The same things were measured in two ways. Each way mixes the same 10 hidden numbers, adds some noise and spreads widely along 6 directions of its own, which tell nothing about the thing.
In the rows, zero is written as 128.
Some things both ways: the first way, then the second way.
[131 120 133 114 147 193 142  91 113  83 203  44 142 163 193 123  98 135
 127]
[113 126 145 145 166 128 189 103  49 148 109 101 153 146 142 144 186 174
 109  67 106 129 105  80 154 135 161 155]

[ 98 131 131 142 139 144 168 138 110 148  83 195  86  45  92 157 143 127
 104]
[111 145 172 157 180 197 141  82  65 120 100 103 115 102 151 123 114  78
  49  98  73 125 103 135  93 152 181 169]

[118 143 105 148 116  96 157 105 122 137 173 148 117 179 120 135 145 154
 144]
[146 121 117 113 106 127 108 163 123 145 120 116 139 148 135 145 139 150
 118 128 150 132 140  78 167 115 134 130]

[ 94 140 190 153 143 125  76 175  71 137  93  92 150 137 174 147 151  63
  56]
[108 139 159 128 182 202 116  95  84  94 103  62 168 103 105 139 129  99
  58 119 128  66  78 154  72 146 123 222]

[100  69 137 132 128 150 153  90 111  96 120 140  62  64  77 166 111 106
  90]
[126 146 150 137 157 150 120  86  73 134 138  63 146 173 120 109 176 107
 133 110 106 150  66 117 162 200 152 168]

[104 178 126 116 151 176 197 112 119 149  51 235 130  63  80 137 149 132
 147]
[101 187 160 142 110 146 106 151 104  93 187 133 115 167 171  82 115 132
 136 139 125 105 108 156 156 118 124 116]

[106 132 166  99 147 108  98 115 127 122 124  97  89 138 150 137 119 153
  86]
[120 144 179 154 138 128  95  76 120  57 161 115 124 165 142 138 121 175
  56 107 125  47 145 101  56 114 137 156]

[139 173 113 131 141 105 148 132 120 159  96 134 134 115 121 152 129 184
 182]
[145 151 155 154 153 156 183 105  83 126 116 150  99 134 202 120 157 173
 100  67 104 106 150 110 130  97 167 130]

[162 120 109 169 119  74  87 152 112 101 154 100 137 144 123 131 153 110
 152]
[ 91 125 175 141 113 131  82 123 111 120 180  88 157 162 157 106 123 139
 114 159 160  75 139 103 110 121 155 152]

[169 161  95 120 139 118 118 153 146 104 147  76 128 167 159 126 145 183
 182]
[ 74 160 172 143 110 183 108 113 125 105 153 132 106 134 173  63  67 132
 108 138 129  89 120 133 112 119 138 111]

[ 96 149 134  95 176 153 118 137 123 123 103 170 116 120 146 151 143 173
 136]
[ 68 148 193 145 130 151 175 121 107 119 162 123 146 154 202 107 155 187
 160 114 142  94 131 122 144  80 147 113]

[137 100 101 138 116  98 115 139 135 154  67 116 112 137 101 117 139 153
 141]
[143 140  93 105 137 159 155 101 132 104  89 111  88 134 117 128 131 108
 133  91  79 140  69 139 161 166  71 139]

[110 153 173 157 106 160 144 126 102  85 169 109  93 124 129 150 120  87
 103]
[155 148 138 135 137 130 165 139  73 122 117 120 134 141 134 132 202 135
 139  84  97 148 125  98 150 119 125 128]

[136 135 169 115 144 123 121 150 120 104 112  72 140 118 140 116 126  86
  95]
[147 152 125 147 108 111  86 120 158  87 148 119  97 162 141 134 103 135
 114 117 107  94 137 128 135 128 109 106]

[ 98 141 136 106 142 134 162 129 144 111 116 216 108  86  93 134 148 100
 102]
[102 156 192 187 129 102 125 118 153  82 152 148  78 165 191 152  98 165
  90  99  79  75 159 154  90  95 143  95]

[152  99  93 150 118  61 120 106 143 162 167 119 163 190 112 103 126 150
 167]
[103 140 139 147 146 161 162 156 105 166  91 154  92 116 160 140  85 126
  90  91 107 141 100 165 157 136 153 139]

[133 132 128 112 136  96 145 125 131 137 133  82 161 181 133 150 120 133
 150]
[127 179 150 170 154 171 142 126 133 131 103 139  89 134 195 119  85 162
  98  82 110  86 118 180 147 120 151 122]

[129 187 179 106 131 110  81 170 105 128  59  52 167  98 185 130 110  92
  96]
[163 161 121 154 110 140  68 122 138  90 141 105 102 133 123  84 108  86
 125 120 110  85 138 150 106 146 102 123]

[145 190 133 120  96 130 121 108 134  92 126  88 169 146 154  95 116  84
 129]
[179 108 118 142 136 103  82 147 106 131 136 119 110 110 139 170 143  50
  92 125  88 153 134 124 151 144 162 129]

[100  70 148 101 140  62  87 119 157 155  91 145 103  79 111  97 113 111
  48]
[129 128 127 137 143 105 136  99 138 108  95 102  81 177 101 175 134 120
 102  84  54 148  75 136 128 190  93 145]

[177 168  36 160 131  71 157 116 185 129 136 189 169 119  77 121 202 118
 180]
[ 90 129 190 146 162 106 125  90  70  89 160  77 147 184 145 175 167 145
  59 119  81 107 104  87 105 138 165 170]

[ 94 143 135 150 105 130 166 129 126 119 146 130  79 125 108 175 113 143
 135]
[111 199 171 135 144 187 167  94 120  83 113 121  97 187 175  99 135 197
 108  86 100  86 100 138 111 122 104 146]

[109 115 175  95 163 137 118 128 117 143  53 116  85  43 127 117 109 138
  65]
[175 117 109 131 138 133  96  74 116  95 119 108  96 128 103 154 125  70
  78 101  77 147 120  94 123 174 138 144]

[141 138  81 117 154 111 169 138 168 125 125 231 151 128  72 126 182 123
 167]
[106 127 121 132 143 142 138 135 108 150 101  80 123 135 120 173 117  70
 105 123  75 168  91 128 180 159 142 151]

[134 135  97 183  55 112 134 134 138 136  93 132 101 126  87 106 133 110
 138]
[133 168 128 135  90 118 132 157 140  70 146 164  78 137 153  94 125 131
 155 112  85 114 130 141 134  96  64  65]

[122 166 111 109  98  57 115 137 168 171 118 101 105 143 160  88 104 194
 120]
[ 94 164 159 129  98 147 100 147 117  89 133 121 103 167 167  94  91 160
  72 147  98  85 130  90 101 101 112 114]

Other things, the second way, with their names:
<169>: [ 95 159 193 145 143 178 152  83 156  76 133 165  85 138 179 118  93 178
  98  89 126  78 117 166  78 111 124 126]
<393>: [161 135  96 129  97 126  88 117 174 131 116 131  73 164 100 111  90 119
 143 105 126 140 110 137 148 190  92 121]
<93>: [ 87 186 207 158 137 173 150 121 140 115 130 162  81 175 217 111  96 200
 102 100 114 106 113 159 123 113 156 108]
<639>: [136 133 113 132  87 141  95 164 128 145 153 138 123 120 138 101 100  97
 151 140 152 140 155 113 178 115 141 101]
<319>: [137 108 137 153 168 112 171  91 108 130  85 119  97 132 153 184 151 146
  84  62  62 130 117 106 131 140 149 132]
<299>: [137 116 105 132 119 106 123 128 139 101 106 140  84 140 131 203  82 133
  40 104  77 120 151  85 133 108 131 126]
<38>: [130 160 145 129 153 154 163  86 121  96 132 136 103 173 127 133 146 175
 126  68 130 106  84 162 129 156 101 172]
<444>: [156 163 124 167 119 123  87 108 134  81 166 124 112 149 138 128  99 138
 100 103 130  65 165 132 123 112 135 130]
<107>: [120 190 147 135 136 147 141 114  82  93 103  94 113 203 115 107 147 173
  89  90  78 115  83 105 115 161  96 157]
<391>: [ 62 204 194 185 128 167 133 106  89  97 173 114 101 167 168  72  88  98
 125 123  68 129 115 157 137 138 158  99]
<143>: [157 117 101 129  94 100  88 131 157 123 145 126  93 149  89 124 124  83
 164 117 122 153 116 139 151 181  91 118]
<288>: [123 107 115 132 141 142  94  93 139 122 115  86 117 122 110 156  89  84
  87 119 108 114  95 132 136 172 131 158]
<432>: [183 130  92 120 111 104 118 115 138  91 125 138  98 154 108 153 143 153
 111  86 117 114 141  92 136 132  90 131]
<142>: [114 134 120 138  95 119 104 153 100 122 158 105 144 131  99  91 134  86
 164 134 130 133 125 119 152 137 106 115]
<282>: [183 128  85 151  82  79  72 127 166  79 171 118 124 141 121 175 107 121
 116 121 128  88 220  68 160  76 128  90]
<373>: [134 153 147 162  87 103  95 120 106  82 180 117 144 168  97 106 141 143
 131 113 137  96 187  71 101 105 126 113]
<536>: [188 110  95 143 107  69 116 103 156  77 144 123 108 149  79 212 151 116
 118  83 101 120 185  88 128 114 106 128]
<527>: [155 151 116 152 136 144 138 125  77 112 136 100 150 117 102 124 162  87
 139  92 117 119 145 125 143 122 131 153]
<448>: [116 139 160 153 155 172 150 131  69 150 139 128 133  99 192 120 136  98
 109 112 116 135 132 132 159 108 198 136]
<174>: [112 161 162 153 143 171 116 100 110  96 119 139  83 128 175 108  73 131
  52 108  85  93 121 129  98 127 151 125]
<542>: [116 137 151 137 122 166 114  90 118  92 162 120 105 122 126 119 105  52
 115 131 100 140 126 137 117 146 139 142]
<144>: [159 160 130 144 103 136 132 118 122 118 129 113 105 165  96  97 164  97
 178  94 102 157 137 122 133 160 100 122]
<44>: [109 140 125 145 150 140 167 144  95 160 100 114 137 138 149 160 122 159
 109  85 116 134 108 118 195 122 157 133]
<564>: [ 89 145 140 138 128 127 164 154  91 160 131 124 140 153 142 130 140 153
 157 102 126 162  94 121 207 136 143 110]
<125>: [ 97 142 162 152 128 112 137  89 148  74 150 124  91 170 160 130 112 168
 113 100  94  65 120 144  94 120  97 123]
<533>: [ 77 154 147 143 156 130 186 107  70 105 121  97 126 169 146 163 139 155
  84  90  63 119  93 107 153 120 131 151]
<640>: [103 102 142 138 112 122 112 162 133 164 142 132 121 116 191 140 101 126
 124 143 135 132 143 108 180 103 173  94]
<368>: [123 156 161 145 152 153 156 129 113 122 109 138  84 139 178 116 143 132
 124  90  81 131  86 173 133 142 121 124]
<74>: [140 127 110 124 143 170  98 127 105 159 102  66 142 124 120 134 123  66
 112 133 116 150  94 117 177 173 153 164]
<735>: [100 127 148 152 155 134 132 154  63 116 137  90 175  91 140 157 144  94
  92 122 110  92 127 130 138  87 152 151]
<620>: [132 119 136 131 151 132 125  86 117  95 113 104 108 150 119 171 123 134
  56  98  97  97 108 113  95 150 124 178]
<642>: [110 166 164 135 102 147  85 112 153  84 166 123 117 175 120  99 105 144
 135 130 145 107 112 135 120 147 105 119]
<758>: [129 147 143 143 143 121 103 101 106  81 155  78 136 158 165 146 144 134
  88 127  89  80 127 101 142 113 140 136]
<152>: [158  91 103 127 123 148  87 123 130 172 111  84 122 101 126 144 116  33
 125 140 112 173 133 101 174 168 170 136]
<251>: [123 119 155 151 158 147 122 121 111 127  81 117  99 123 160 156 101 134
  31 101  88  85 125 125  73 130 150 164]
<521>: [121 113  91 132 112 124 124 151 131 162 115 121 127 119  95 159  89 101
 132 108 135 156 120 123 197 145 132 125]
<126>: [143 135 114 134  80 120  63 151 122  97 174 118 144 128 109 113 107 101
 119 150 151 102 174  82 137 101 126 114]
<64>: [121 157 150 116 103 156 109 110 132  76 157 142 100 157 117  78 126 129
 141 123 130 119  99 135 107 151  81 125]
<185>: [145 101  80 119 120 137 126 112 154 128  87 122  90 112  75 179  82  75
  98  97  96 154 117 118 146 163 104 144]
<80>: [ 96 170 164 130 126 155 120 148 104 115 134 125  91 164 181  77 121 135
 119 135  90 120  73 156 137 147 111 121]
<768>: [110 187 169 170 129 194 132 129  89 104 159 151 117 101 165  79  88  92
 112 113 122 112 156 153 126  95 171 113]
<683>: [137 118 178 180 197 137 135  97  51 145 118  95 139 113 136 170 169  78
  70  81  84 136 113 144 102 166 205 182]
<754>: [150 156 114 160 127 149  78  89 149  76 118  91 112 138  85 118  82 106
  92  99 117  58 135 152  82 154  92 158]
<449>: [ 85 159 169 143 104 153  96 106 162  63 136 144  72 158 118  85  57 141
  90 120 108  71 105 162  45 147  70 128]
<99>: [114 151 123 149 121 123 161 134  70 127 122 134 125 137 117 112 135 144
 124  82 100 141 126  90 161 122 128 103]
<219>: [ 82 185 166 162 150 195 123 137  76 119 131  92 165 128 189  99  91 165
  68 126 138  56 136 116 140  76 177 143]
<16>: [152  92 132 139 110  75 147 151 162 160 117 158  89 152 156 157 158 173
 164  84 133 129 142 133 137 131 113 110]
<437>: [158 156 108 138 119 115 157 108 108  89 123 101 124 163 120 135 181 150
 151  79  88 118 144  83 157 112  94 112]
<191>: [110 153 136 140 123 120 153 152  95 130 119 104 115 153 172 138 152 121
 132 118  59 165 116  91 198 114 139  83]
<130>: [ 76 161 144 136 123 132 164 140 111  98 119 100 132 162 130 136 132 160
 132 106  90 111 100 122 150 109  86 119]
<644>: [118 162 105 113  81 119 109 137 140  76 148 107 120 169  92 100 123 132
 163 129 114 117 107 110 156 132  49 101]
<497>: [124 132 127 134 158 143 137 100 114 107 105 125  86 143  98 147 106 112
  77  79  97 105  68 183  92 185  94 196]
<724>: [114 142 167 156 141 149 120  98 138  94 132 155  77 138 162 151  71 139
  49  99 102  92 135 144  86 125 153 139]
<693>: [142 106 124 162 113  46 139 136 133 132 144 138  99 159 153 171 159 155
 148  84  89 134 154 100 167 120 133  79]
<500>: [168 119 122 145 146 120 144 101 118 103 108 116 117 114 145 166 166 130
 108  78  87 117 147  92 134 111 133 114]
<783>: [145 119 140 144 135 130 110 105  94 107 144 117 130 123 138 149 136 109
  79 111 112 116 151  86 122 122 163 141]
<525>: [146 145 119 133 114 113 112 108 117  56 133 120 109 156  95 138 129 144
  83  99  95  85 139  90  89 118  81 137]
<141>: [ 95 147 135 126  85  97 118 171  80  97 180  97 153 162 150  85 162 137
 153 154 113  98 135  76 150  85  95 102]
<729>: [126 122 129 131 105 109 106 127 161 101 131 126  91 157 139 133 104 146
 115 119 115  86 129 128 108 129  90 126]
<308>: [ 84 144 175 155 130 154 120 122 172 111 119 151  68 131 192 149  46 132
  75 121  88 111 124 157 120 116 150  94]
<214>: [ 95 178 163 150 128 122 150 139  64  80 166 106 159 167 145  97 173 180
 133 103 118  70 125 113 122  87 104 133]
<17>: [145 133 168 151 166 131 159  90  99  95 123 147 106 132 170 163 158 176
  72  66 102  92 138 115  95 107 155 146]
<230>: [111 157 134 147 103 140 112 163 107 103 145  99 149 126 135  92 129 116
 143 134 124  83 148 121 129  88 104 112]
<468>: [135 137 135 135 180 144 124  78  95  75  95  54 142 150 115 188 148 136
  36  95  75  70  93 110  97 142 117 201]
<491>: [160 113 131 136 117 122 124 114 142 111 127 163  91 118 154 168 116 132
  90  97 112 135 174  82 128 103 155 102]
<328>: [161 161 114 159  88 107 110 172 149 148 142 178  73 162 147 100 100 151
 156  91 140 131 152 157 165 136 123  92]
<12>: [117 101 132 139 117 110 131  96 114 120 150  99 132 139  96 175 141  73
 129 118  96 175 146  75 155 142 154 127]
<264>: [121 110 136 134 145 130 131  97  89 130 127  67 152 147 118 155 163 106
 110 114 102 129 115  84 139 149 148 164]
<357>: [114 122 129 118 106 104 139 116 124  82 174 102 152 145 128 150 169 133
 165 124 123 114 136  87 165  93 102 110]

Some of these things the first way, each followed by its name:
[115 185 142 117 173 157 134 151  76  96 154 196 164 119 169 131 177  97
 115] | <16>
[123 138 142 157 118 143 154 123 124 126 124 145 100 108  79 168 119 135
 164] | <768>
[130 115  99  91 141  14  72 137 198 182  99 102 142 151 147  89 122 185
 116] | <308>
[154 137 126 107 156  68 112 136 166 178 121  94 173 148 155  55 125 160
 124] | <299>
[112 154 156 143 151 134 111 180 100 137 108 140 126  68 167 113 156  98
  66] | <449>
[129 149 114 130 117  63 127 151 126 144 145 155 124 160 132 120 156 137
 119] | <251>
[ 99  24 166  89 168  75 109  88 140 171 131 108  96 167 104 115  92 169
  84] | <44>
[156 173 116 103 150  89 132 113 146 138 119 127 135 190 121 130 161 183
 172] | <432>
[161 136 144  77 196 116 116 145 141 100 118 141 153 119 132  98 167 117
 115] | <693>
[135  65  93 146 101 113  89  85 178  90 182 101  97 130 106 113  90 138
 148] | <12>
[ 86 137 139 128 117 142 127 101 122 169  77 139 132 102 138 123 101 127
 101] | <214>
[121 144 167  99 178 107 143 169 126 124  84 170 119 140  98 148 194 101
  92] | <468>
[ 86  47 149 151  96  84  79 108 119 185  61 140 113 130  91 100 106  95
  66] | <735>
[117 117 157 101 138 105 118 134 132 157  90  83  89  97 144 109  96 168
  88] | <174>
[ 92 110 122 142 104 106 134  78 142 145 136 171  69  95  87 158  99 155
 121] | <373>
[140 111 170  86 181 105  75 174 126 107  84 127 112 119 127 112 154 130
 102] | <125>
[151  58 114 146 133  95  96 138 119 121 122  76 135 145 119 108 140 102
 113] | <288>
[114 142 121 157 118 122 132 114 110 178  79 129 149  88 132 113 116 124
 119] | <126>
[144 155  94 157  93 111 171 144 129 111 122 176  98 116  79 123 164 118
 149] | <80>
[144 149 113  99 151 162 109 127 155  79 118 124 124 185 133 121 162 155
 165] | <357>
[102 104 118 150  84 123 123 111 111 132 120  83 140 143 135 156  96  91
 115] | <754>
[120 125 117 150 121 123 138 111 125 144 137 121 138 111 133 113 113 125
 124] | <724>
[142 164  89 162 108 188 182 111 109  92 153 142 145 136 116 148 133 122
 197] | <448>
[125 138 127  86 140 120 125 123 167 115 111 141  91 174 113 125 146 172
 134] | <644>
[133 135 100 118 154 177 172 118 153 139 124 141 179 103 138  91 121 122
 147] | <533>
[ 76 195 159 129 130 205 178 135 100  77 138 210  94  42 120 191 125  92
 118] | <144>
[164 185  83 139 127  63  97 132 161 137 108 134 117 162 114 142 178 189
 182] | <64>
[134 148 153 103 136 146 119 116 136 119 112  40 179 147 169 103  83 117
 137] | <282>
[109 120 111 111 166 125 116 124 130 190  78 155 170  96 156  93 126 153
 112] | <185>
[165 127 130 130 109 131 149 153 168  56 192  66 106 152 118 103 126  99
 133] | <191>
[117 120  93 149  87 129  93  96 130 151 103  94 159 115 158  99  87 122
 127] | <142>
[138 116 126 193  93  94 129 155 106 124 118 127 117 101  86 131 150  70
 115] | <368>
[112 142  96 151  57  98  94 122 142 147 115  84 147 171 154 118  94 128
 140] | <230>
[143 123 144 163 132 112 113 130 130 107 137 136 148 128  90 132 149  74
 134] | <536>
